The rows come from 7 hidden closed curves, with some noise, and rows from the same curve form a group. Each curve winds through 8 dimensions. The rows are also pushed far along 4 directions, which tell nothing about the answers.
In the rows, 128 means zero.
Some rows, each with its group after it:
[122 101 128 137 107 129 125 100 172 132 120 145 114 111 160 116 139] => Z_201
[119 100 100 152 111  96 105 155 140 137 130 163 155 149 124 139 120] => Z_298
[132 178 154 139 138 162 159 125  32 146 168 112 138 124 105 124 133] => Z_324
[148 132  97  83  88 155 119 126 167 100 133 106 107 113 164 113 148] => Z_904
[156 109  82 146  85 112 108 122 156 133 127  79 147 130 143 108 111] => Z_298
[ 74 147 165 139 200 125 152 123  90 176  76 223  97 123 101 149 170] => Z_813
[117  96 135  84 133 160 117 106 218 147  61 170  94  48 161 144 206] => Z_813
[167 119 184  86  50 154 121  44 214  62 169 132  94  91 180  97  70] => Z_324
[151 124 145 114 134 113 113  95 141 143 106 140 117 118 140 103 110] => Z_904
[118  88  35  88 148 125  97  96 181 130  74 116 125  89 152 150 197] => Z_763
[169 121 150 132  60 129 111 112 131  97 162  92 143 127 179 102  52] => Z_763
[100 139 126 131 164 126 143 104 112 163 119 117 124 130 108 144 149] => Z_91
[117 135 118 100 118 143 157 137 130 129 126 102 114 134 195 129 157] => Z_763
[130 139 112 134 117 151 139 136  96 142 144 131 132 131 142 131 143] => Z_201
[148 117 104 165 108 104 111 157 149 141 104 136 135 142 108 115 104] => Z_813
[189 176 162 100 103 187 212 142 120 120 164  86 136  68 144 125 173] => Z_324
[158 118 135 135  85 127 127  90 142 127 172 128 146 125 156 123  89] => Z_201
[ 97 101 123 225 141  77  54  98  56 152 136 171 144 188  65 111  37] => Z_813
[113 147 124 159 151 110 115 162  84 115 126 129 128 165  55 117 107] => Z_91
[105  96 145 160 114 102  74 102 149 150 119 174 140 113 101 127 105] => Z_201
[124  98  36 150 161 114  93 201  99 112 125  50 164 169  96 127 163] => Z_763
[131  80  88 130  93 124  94 160 189  94 144  55 144 145 157 120 126] => Z_324
[141 109 127 134 137 157 126 154 134 167 124 107 147 103 133 145 165] => Z_324
[133 144 140  97 206 167 163 143 102 138  94 110  86 126 135 131 176] => Z_904
[139 110 114  99 106 141 109 101 149  90 139 130 136 100 162 152 107] => Z_763
[141 105 118 122 108  86  89 107 161  88 126 145 151 105 110 111 110] => Z_298
[144 127 127 108 102 135 126 142 136  91 163 152 128 137 143 116 131] => Z_298
[112 119 189 112 136 125 132  62 174 124  97 221  86 103 155 153  89] => Z_324
[152 120 180 151 115 101 130  91 137 114 116 181 138  94 121 123  73] => Z_904
[122 169 107 139 105 156 138 190  79 130 153  68 148 145  97 132 132] => Z_763
[ 97 100 113 151 130 141  65 155  95 129 139 131 136 144 107 122 133] => Z_298
[148 141 121 109 135 170 131 127 129 119 140 113 115 115 110 145 136] => Z_813
[135 130 131 145 147 115 153 159 139 141 114 104 128 152 116 137 115] => Z_904
[122  94  91 106 124 164  86 150 145 109 130 125 121 119 149 130 174] => Z_298
[108  94 115 147 139 128 100 138 132 135 147 119 138 148 121 134 140] => Z_904
[158 150 112 127 136 156 164 141 122 128 145 109 135 123 102 151 139] => Z_813
[135 114 136 133 159 139 154  83 132 162 116 155 112 113 161 141 147] => Z_201
[164 121 172 112 103 125 147 103 176 105 114 167 106  98 170  98 120] => Z_763
[151 111 164 108 108 150 146 119 181  89 162 104 119 121 166 125 118] => Z_324
[115  65 123 136 125  79  57  71 178  86 115 197 116 144 133 121  70] => Z_201
[142  94  94 139 115 146  75 115 146 144  96 127 119 110 142 118 124] => Z_813
[156 122 130 128 133 146 142 112 148 142  90 107 117  86 152 128 133] => Z_201
[144 128 164 112 124 172 125  92 169 118 129 170  87 104 121 142 110] => Z_91
[141 122 159 160 111 147 131 123 131 126 147 100 126 124 120 120  95] => Z_324
[ 90  94 111 153 144  95 106 128 128 138 102 130 152 119 126 147 138] => Z_904
[126  95 113 175 128 105  73 151 103 144 114 118 132 166 123  91 101] => Z_91
[105 142 184 119 246 141 164 116  69 181 107 167 108 135 100 166 156] => Z_904
[159 128 131 138  69 132  92 149 110  86 180 114 140 159 135  94  66] => Z_298
[143  89  99 135  37 131  70 181 166 101 161  61 164 142 178 109  88] => Z_298
[103  77 175 133 190 120 111  43 178 166  66 221  85  88 137 139 147] => Z_813
[182 170 146  84 121 166 199 159 112 126 149  85 137 111 173 150 133] => Z_91
[126 112 114 124  64 122 104 151 147  91 175 103 155 137 152 107 125] => Z_298
[138 142 130 133 141 126 161  91 136 140 108 172 118 105 113 151 123] => Z_201
[ 65  57  87 167 163 100  27 115 142 148 104 191 122 172  88 142 117] => Z_324
[128  82 112 130 147 129 108 116 191 114  93  90 110 116 134 119 148] => Z_324
[115 133 118 114 124 116 112 120 157 119 132 125 116 139 102 112 144] => Z_298
[117  95 110 135 158 127 133 146 153 150 110 111 125 140 149 132 173] => Z_91
[117  86  51 159 107  63  85 144 145 108 115 127 156 172 134 117 102] => Z_813
[182 171 108  96  57 129 194 182 123  76 170  39 177 112 175 123 124] => Z_201
[146  98 155 135 102 152  98  90 191 116 131 145  94 117 132 109 102] => Z_763
[156 141  68 118  87 121 101 185 109 119 152  50 171 138 111  99 139] => Z_324
[106 113  98 120 118 137 114 120 158 157  94 100 136  87 142 143 171] => Z_763
[151 107 167 132  98 153 106  78 184 111 114 158 100  82 136 118  91] => Z_904
[130 146 167 136 162 139 147 118 125 172 120 151 108 130  98 134 129] => Z_298
[136 123  95  77 130 127 116 121 161 106  91 100 117 107 162 130 144] => Z_91
[ 97  80  61 164  50  68  32 108 192 126  98 125 155 126 113 111  86] => Z_763
[117 112 111 103 122 156 102 112 146 107 138 147 109 120 142 128 154] => Z_904
[160 129 130 145  98 122 131 138 127 125 115  83 142 113 151 109  97] => Z_201
[124 125 148 114 123 135 141 161 145  97 133 113 107 153 163 116 124] => Z_763
[138 105 144  98 110 152 116 146 168  80 128 111 122 108 171 139 114] => Z_763
[131 123 135 128 169 125 146 159 132 144 119  97 134 147 121 148 130] => Z_904
[122 136 107  86 114 141 143 141 154  91 142  88 115 140 161 126 151] => Z_91
[ 92 140 127 136 185 142 144 156  90 130 126 138 103 163  99 128 171] => Z_91
[134 114 149 123  93 140 119 138 174  88 146 115 137 102 124 135 116] => Z_763
[115 126 169 111 154 140 132 129 130 114 134 106 112 138 136 140 109] => Z_904
[132 150 143 181  81  73 105 157  76 138 197 125 171 201  81  81  65] => Z_324
[ 88  83  86 182 139  70  80 110 162 154  94 128 137 159  87 131 106] => Z_201
[132 167 123 129 184 123 186 184  75 155 104 107 126 151 112 127 170] => Z_91
[159 161 180 100 109 163 153  95 157 114 138 136  93 105 124 123  99] => Z_91
[130  51 104 157 108  91  46  51 227 134  49 185 107  86 132 117  86] => Z_201
[ 98 141 147 103 142 139 154 114 115 127 116 169 103 128 173 150 136] => Z_763
[136 106 143 126 126 117 102 113 155 144  95 121 138  90 135 129 118] => Z_201
[120 131  56 159 152  94 138 212  87 128 134  49 174 184  92 139 140] => Z_813
[136 134 119 139 118 158 111 132 125 132 149 117 104 161 109 115 112] => Z_813
[161 146 159 125 116 119 173 123 111 127 135  97 139 120 173 119 100] => Z_813
[126 138 114 110  94 101 128 114 153  98 130 149 140 112 127 133 120] => Z_298
[123 143 157 123 146 128 138 105  90  99 157 121 117 145 123 115 108] => Z_324
[153 106 133 145 109  94 107 144 153  96 118 141 144 124 117 105  97] => Z_91
[172 187 133 161 113 159 187 210  36 153 168  53 160 153 119 116 118] => Z_813
[ 89  72 129 162 169  87  90  95 165 139  94 205 101 155 115 122 130] => Z_91
[113  99  81 116 112  96  74 121 158 107 111 161 140 130 121 141 116] => Z_904
[102  95 165 129 130 117  82  50 176 152 119 221 104 114 123 136 111] => Z_201
[ 85  95  89 183 179 114  75 122  94 129 100 192 122 148  50 150 121] => Z_324
[138 187 149 100 133 167 191 179  83 145 144  82 134 128 143 154 144] => Z_298
[ 86 162 213 131 206 129 163  76  43 174 122 196 106 128 114 138 135] => Z_904
[ 90 125 142 124 150 140 116  99 142 162  91 155 100 114 127 153 134] => Z_298
[133 114 149 135 130 121 132 122 135 138 128 100 129 127 154 114 121] => Z_813
[133 150 140 154 151 152 162 131  76 186 130 132 131 123 117 131 157] => Z_91

New rows. What belongs after each?
[135 163 127 138 146 142 147 155  88 145 135 107 130 151  93 145 108] => Z_91
[164 106  82 155  55 120  90 165 141  82 185  23 182 149 119 114  68] => Z_201
[138 155 127 123 151 119 151 162 115 121 106 109 120 137 104 115 139] => Z_91
[160 114 112 108 132 134 129 150 188 117  97  80 118 109 133 118 152] => Z_324
[131 130 208  88 100 138 147  89 179  74 139 191  99  98 173 139  82] => Z_763
[129 135 131 129 158 162 139 124 103 107 130 156 116 111  98 149 141] => Z_324
[155 116 117 129  54  85  77 122 165  44 155  98 140 151 123  86  34] => Z_324
[142 121 137 127  80 101 110  91 155 110 124 170 121 110 148  85 109] => Z_91
[105 120 113 108 121 119 120 124 124 122 121 138 140 120 160 147 136] => Z_324
[115 108 108 122 143 131  76 126 145 132 114 159 111 143 101 133 126] => Z_324
[116  71 106 136 144 121  93  90 151 134 107 146 142  95 147 151 140] => Z_763
[136 128 171 132  96 132 132 111 136 122 125 173 124  93 147 111 117] => Z_201
[120 111  78  91 170 137 108 120 161 118  94 113 104 123 119 143 169] => Z_763
[117  80  46 166 123  89  70 195 154 127 102 119 149 169 103 113 147] => Z_813
[158 175 153  92 104 159 167 160  73 141 192  80 161 118 156 124 150] => Z_324
[100 140  94 102 134 146 152 149 114 139 122  80 115 148 179 138 169] => Z_763
[ 72  99  95 146 235 117  72 113 107 169  63 174  88 153  58 134 180] => Z_298
[134 108  99 102  99 135 123 134 181  91 123 135 118 107 152 116 172] => Z_91
[118 143 151  88 109 143 159 115 138 107 127 150 106 114 192 141 129] => Z_763
[161 123 119  94  70 141 115 117 201  83 110  78 100 114 176 103  93] => Z_201
[160 142 169  92 111 187 166 121 151 104 146  57 108  93 178 131 124] => Z_324
[135  82  94 117 103 154 101 138 216 117 126  69 114 124 155 117 160] => Z_324
[116 122 144 134 194 139 151 103 120 161 105 130 107 113 113 124 187] => Z_324
[157 152 151 132 107 118 145 154 141 105 126 121 120 134 107  96 109] => Z_91
[132 138  41 117  49 141 118 204 139  76 158  16 158 153 156 121 130] => Z_324
[147 109 124 152 135 102 112 146 131 130 108 156 139 133 114 128 102] => Z_91
[162 128 158  94  89 156 138 120 172 106 128  96 140  62 163 145 110] => Z_904
[ 97 122  81 124 183 118 121 121 110 171  83  91 119 140 123 132 176] => Z_763
[127 122 138 138  82 129  92 115 114 116 154 116 146 126 143 127  72] => Z_324
[156 172 227 113 125 149 232 130 121 118 161 156 127 102 165 150 113] => Z_324
[ 70 137 114 186 165  66 104 110  75 175  95 227 126 171  59 127 118] => Z_324
[159 148 167 107 147 204 157 132 115 149 140 113  91 113 143 120 160] => Z_813
[132 137 160  89 126 166 160 133 121 117 155 123 131 107 179 160 141] => Z_324
[148 131 114  89 153 205 165 111 144 182 100 111 101  62 173 151 223] => Z_91
[115 133 136  88 155 140 137  93 172 133 111 162  91 109 113 131 177] => Z_298
[157 120 152 119 126 176 131 114 147 134 129  98  99 110 155 117 128] => Z_763
[103 135 174 116 216 128 159  63  91 122 107 231  93 106 105 150 153] => Z_324
[117 140  83 131 144 105 130 139  90 147 123  63 145 155 125 120 141] => Z_763
[156 121  91 117  70  99 101 167 134  92 129  61 149 147 171  76 104] => Z_91
[102 133 117 130 177 110 119 139 121 128 102 123 113 154  84 128 139] => Z_763
[137 114  87  76 135 156 137 118 166 133 103 129 116 103 186 163 171] => Z_91
[107 140  94 188 193 122 118 224  39 154 129  88 148 200  41 134 129] => Z_324
[170 137 166 138  77 134 128 114 114 126 161 134 130 128 161  94  72] => Z_91
[111 136 161 143 129 131 145  97  98 139 150 167 144 105 121 156 117] => Z_763
[128  99 114 153 122 119  65  94 139 159 102 151 122 120 110 107 109] => Z_904
[137 145 130 103 121 134 132 122 114 123 115 105 111 118 154  93 144] => Z_91
[120 111 152 122 105 132  92  93 141 136 129 130 144  95 137 136 105] => Z_904
[ 82 140  46 109 150 151 139 194  91 152 116  26 128 170 161 145 197] => Z_763
[130 127 157 102 161 140 129 109 120 115 119 109 118 110 140 132 125] => Z_91
[106 133  87 101 198 192 128 150 128 167  71  78  79 115 110 145 218] => Z_91
[153 174 230 119 131 164 198  99  90  95 201 134 104 137 137 116  89] => Z_324
[117 116 154 118 148 105 117 117 128  92 121 159 126 131 125 135  94] => Z_904
[ 88  99 143 162 167 124  93 121 111 135 104 150 131 120  94 158 110] => Z_904
[132 109 142 108  81 135  84 144 174  98 121  92 127 106 152 103 115] => Z_201
[147  84 139 146 116 109 100 129 155 116 126 124 146 120 145 115 104] => Z_91
[ 78 100 110 167 201 151 112 139  82 161  93 133 119 123  99 147 188] => Z_904
[ 96 115  90 102 209 178 135  85 154 207  55 132  85  82 124 175 229] => Z_91
[143 124 105 109 158 147 134 100 127 122 118 133 106 112 133 117 172] => Z_298
[125 103 116 123 134 129  91 108 135 121 147 127 126 150 130 134 103] => Z_201
[107  96 165 129 147 125 115 117 167 117 104 155 116 107 135 140 123] => Z_763
[140 152 156 137 130 146 145 102  84 143 159 111 120 147 137 117  93] => Z_763
[131 138  85 122 115  99 127 127 111 129 134  65 153 145 136 111 120] => Z_763
[110 165 104 109 148 135 159 147  97 163 112 128 119 134 123 132 186] => Z_324
[168 127 135 123 115 155 144  99 164 132 112 103 118  86 138 136 115] => Z_201
[ 98 143 140 151 204 128 142 137  65 200 127 172 122 154  76 132 187] => Z_324
[114 119 106 144 125 132 109 165 155 140 122 116 113 170 108 127 128] => Z_324
[160 142 144  97  93 138 151 109 145 111 130 138 117  94 178  96 148] => Z_91
[166 151 149  99  55 132 146 154 154  62 159 122 125 129 168 103  87] => Z_763
[144 114  87 143 138 124 127 171 144 153  84 114 130 130 133 128 155] => Z_813
[124 168 186 112  96 108 152 118 130  82 165 139 117 156 128 118  64] => Z_763
[107 150 118 156 131  94 112 136  90 164 139 158 132 175  81 102 126] => Z_324
[141  89 124 138 102  98 105 121 173  90 116 140 154  98 140 130 103] => Z_904
[155 115  96  83  55 132  77 133 200  87 146  92 125 132 155 105 102] => Z_324
[117 109  88 153 131 132  84 187 121 116 102 107 124 158 110 116 123] => Z_763
[108 145 113 135  83  80 108 123 123  89 150 141 147 158 103 114  80] => Z_298
[ 89 104 107 151 113  92  78 100 180 151 104 170 119 143  92 130 114] => Z_298
[139 134 156  81 120 145 143  76 151 120 150 143 109 100 161 111 158] => Z_324
[126 177 160 112 120 135 152 144  81 114 154 150 124 145 123 128 110] => Z_201
[162 111 138 120 112 136 126 108 160  91 138 164 116 111 139 113 125] => Z_904
[100 112 113 135 182 135 147 163 117 155 119 103 143 134 124 166 178] => Z_904
[ 99 105  66 149 127 121  81 103 138 152 102 138 120 127  99 115 169] => Z_324
[150 125 202 139 108 125 100  46 136 139 157 216 105 121 116 102  67] => Z_904
[ 97 141 155 141 227 148 145 118  40 169 140 170 109 167  92 159 141] => Z_201
[110 113 118 114 146 168 131 152 142 132 101 107 108 101 151 128 199] => Z_201
[146 122 116 168 104 117 119 112  94 118 175 138 152 159 119 124  70] => Z_201
[124  89  82  98 125 162  93 176 162  92 104  73 124 115 168 150 151] => Z_763
[133 115 110 127 145 137 160 134 156 126 124  90 142 100 129 147 174] => Z_201
[106 115  82  98 138 147 104 140 147 143 103 110 136 106 132 169 167] => Z_904
[113 124 134 129 127 131 118 144  95  94 169 131 144 145 122 133 120] => Z_904
[125 128  96 129 170 145 156 118 140 156  70 120  97 111 132 148 170] => Z_201
[114  99 110 152 136 115 107  99 144 149 100 190 122 106 115 122 164] => Z_91
[138  99 113 135  98 130 111 142 174  93 150 110 122 148 141 107 126] => Z_763
[130 121 146 151  99  65 101  67 132  79 137 220 138 124  93 105  66] => Z_324
[134 129 112 109 161 153 138 144 132 136 119  55 108 143 141 120 159] => Z_763
[149 117 107 126 143 166 140 114 120 120 137 126 117 115 140 143 142] => Z_201
[119  78  71 165  42  83  31  84 216  99 133 149 120 168 106 102  43] => Z_813
[154 153 234  83 147 178 197 122 126  86 153 155 104  87 172 151 119] => Z_763
[132 152 110  75 128 170 177 167 132  99 135 104 108 126 177 140 184] => Z_763
[159 155 189  96 100 172 171 146 118 102 202 104 134 130 167 136 108] => Z_324
[143 114  91 101 125 144 135 154 165  86 132 116 124 122 141 127 174] => Z_763
[124 125 117 127 150 146 157 160 118 135 129  98 115 148 160 121 176] => Z_763
[109 136  93 104 140 156 156 118 157 142 107 101 104 120 150 150 175] => Z_813
[138 122 139  94 117 176 121  70 167 129 110 166  86  83 159 144 128] => Z_763
[125 111 103 104 166 152 173 115 179 133  80 118 102  85 159 153 212] => Z_201
